There are 3 ways to turn a row about zero (a turn may also mirror it). The second row of each pair is the first, turned, with some noise. The first 27 pairs use one turn. New pairs use 2 turns, one after the other, and a turn may come again.
Known pairs, each followed by its turns in order:
[-2 15 -6 17 11 -3 26 63]
[ 19   3 -10  12 -14  27  47 -41]
(1)

[-22 -24  -8   9 -18   3  36  15]
[ 11 -36   3   4   7  15 -38  11]
(0)

[ 11   2 -40 -14  27  -8 -10   8]
[  4 -33  19 -13  15   6  -5 -33]
(1)

[-20  33  13  -7  28 -58   6  -8]
[ 43  -1  19  42   7  34 -29   2]
(1)

[ -2 -16  18  25  13  -7 -16  38]
[ -4  -9 -40 -25   8   9  -9 -26]
(0)

[ 22  19   6   9 -18 -19  -6 -42]
[-16  37  -4  20   6 -18   5  31]
(0)

[-27 -10 -10  20   9  -3  14  43]
[ 23  27  -8 -14  19 -17 -27  26]
(2)

[ -3  14  38  24 -22  27 -41 -18]
[-13 -15 -58  -9 -11   5  17 -33]
(2)

[  7  -5  17  41  -5   7  19 -31]
[-22  22 -18  -5 -44   4   8   7]
(2)

[ 12 -23 -10 -19  -2 -21   1  10]
[-13  11  22 -10  17  12   1 -11]
(1)

[ 21  27   7   5 -22  -4  28   2]
[-11   9 -11  43  -7   2   1  16]
(2)

[ -6  15   7  51 -26  19  47  12]
[-25  32 -46  15 -17  -7 -23  41]
(2)

[ 32  14  -8   1  15   2 -20  -7]
[-20  16  -5   0 -21  -3  26  -2]
(0)

[ 10   3 -30   0   6  13  23 -31]
[ -7 -13  15  35 -22  -3  10  21]
(0)

[ -7 -30 -23 -39  32  10 -23  -9]
[-11 -14  22 -42  -1   2 -38 -23]
(1)

[ 27  -9  17  21  14 -17  27  -4]
[-14 -10  18  22 -16  24  21  20]
(1)

[ -8 -17   6  10 -32   5 -11  -1]
[ -2  24 -10 -15   9 -13   9  20]
(1)

[ 17 -25  -9 -25  -5  60  30  40]
[-14 -12   2   8  20  31 -76   7]
(2)

[-21  -2  27  21  25 -22  -7  -3]
[ 15  33  -6 -15  -9 -23  12 -19]
(2)

[ 26 -26  38 -15 -26 -11  -1  10]
[  0   8  -9 -44   5 -31 -21  17]
(0)

[ 25  12 -14 -13   1  27  18  24]
[-25 -13 -11   9  -4  -7  17 -37]
(1)

[-11   2 -31  13 -16  22   4 -13]
[-14 -16  15  18   9  22   9  17]
(0)

[ -9   9 -15  28  32 -13   0  12]
[  0  -1 -27  27 -13  20   4 -24]
(0)

[ -9   4  11 -29 -17   3  -6  -5]
[ -8  22  -5   5   7 -13 -22  -6]
(1)

[ 24  -4  26   8 -13 -47   0 -28]
[ 23  10   4  25 -42   5  39  -8]
(2)

[-10  25 -36 -22 -29  17   4  19]
[-10 -36  -4  18  37  -5 -10  31]
(2)

[  8 -25 -48 -44 -44  26  34  19]
[  7 -37  53 -27 -28  28 -21  45]
(0)

New pairs. What belongs after each?
[ 13  22 -14  36  11  12  13  -1]
[ 10   9   8  -6 -24  17 -25  28]
(1) (2)

[ 17   1 -16   7  13  33 -21 -27]
[  4  20   2   5 -18 -31 -27  24]
(0) (2)

[18  0 -6 43  2 -8  4  9]
[-26   8 -10   6 -10  27  23  -1]
(1) (1)

[-14 -32  24  16   0  20 -15  -8]
[-18   2   0 -10  35 -21 -24  -5]
(2) (1)

[ -2 -21 -16  12 -32   6  -2  -8]
[ 24  -4   8   2 -25  10  -8 -22]
(1) (0)

[ -6  26 -13 -15  11  18  -6 -16]
[ 30 -15  -3  15  10  -8  -1 -14]
(2) (0)

[ -4   2  -5   4 -22  17 -16   1]
[10  3 22 10  8 -8 12 10]
(1) (2)

[-12 -11 -10  37 -40 -15 -14  -3]
[-23   3  -1  -9  29  13  31 -34]
(2) (1)

[  1 -21   5 -21   2 -14  26 -20]
[ -5 -12  13  -4  25   9  18 -28]
(1) (0)

[ 36  -3 -29  14 -19  42 -19  26]
[  1 -30  -1  -9   1 -39 -57   0]
(0) (2)

[ 24  22 -13  -6  -3  14 -26   6]
[  1 -38   2  21  -6  -6  10 -10]
(2) (0)

[ 31 -19  12  17 -16 -31  -4 -36]
[ 24  29   3   4 -41  17  19 -21]
(1) (1)

[ 16   2 -11  34  17  -4  27 -23]
[ 13   6 -25 -25  -2  -5   5  38]
(0) (2)

[ 19  18 -10 -37 -15 -23 -20 -30]
[  7  16  -9  55  -5  -5  17 -24]
(0) (1)

[  1   1  16  20  -1 -19 -27  17]
[-24   4  20  16   5  20  10  16]
(2) (2)

[  3   3 -19  -9   0  12  14 -27]
[ 15  -7   9 -33   6  -3  -8   1]
(1) (2)

[ 26 -32 -43 -24  27   4 -30 -21]
[  4 -32  29 -24  11 -57  -1 -14]
(2) (0)

[ 55   5  17  -5  26 -11  17  10]
[-50  14 -42   1  -7  -3   9 -11]
(2) (2)

[-4 -5 16 -5  0  4 10 22]
[ 14   8   2  -6   1 -10  21  11]
(0) (0)

[-13   3  34  21 -17   9  11 -15]
[ 11   0 -18  12  30   4   1  34]
(1) (2)

[-30 -13  33   0  -8   6 -16  42]
[-11  -7 -14  48  30 -23  -3  -6]
(1) (1)

[ 32 -12  -6  25 -10   6 -40 -33]
[ 56  21  14  16   2 -15 -15  -9]
(1) (2)

[  1 -22  -2  -4 -32   1  64  -6]
[  2 -33  31  32   6  39   6 -30]
(1) (0)

[-24 -23  16  18  -9   4  -3 -15]
[ 11 -16 -27   7 -26  -1  13 -10]
(0) (0)

[ 18  10 -28   4  18 -13   9 -12]
[  1   9 -25   3  14  -8  29  10]
(0) (1)

[-16  30 -32  -8  54   2 -18  27]
[ 16 -18  19  24 -42  27 -40 -20]
(2) (1)

[-11  17  -3 -32 -12  14 -15 -14]
[ -9  10   1  -1   0 -34 -22 -24]
(0) (0)

[  3 -18  34  -2  12  26  12 -38]
[ 10   2   5 -32  34  40  -9  -3]
(1) (0)

[ 10   8  16  11  -3  -2   6 -37]
[35 -1  4  9  0 19 15  3]
(0) (1)

[ 20  -2 -12 -20 -31  20   6 -28]
[ 32  22 -18  17  10 -18 -23 -13]
(0) (2)

[ 10 -24  18 -15  15  45   6  -2]
[  9  36 -25  -9  31  -5 -21   2]
(1) (1)

[ -8  25  26 -11  -3  17  34 -12]
[ 27 -12 -22 -22  19 -12  23  12]
(1) (1)

[ -1  18   7 -33 -37  -2 -25   1]
[-17 -16  14 -30   3  27  21  28]
(2) (1)

[-53 -27  -4 -18  50 -18  19 -27]
[ 36  61   0 -24  17 -40 -23  -2]
(2) (0)

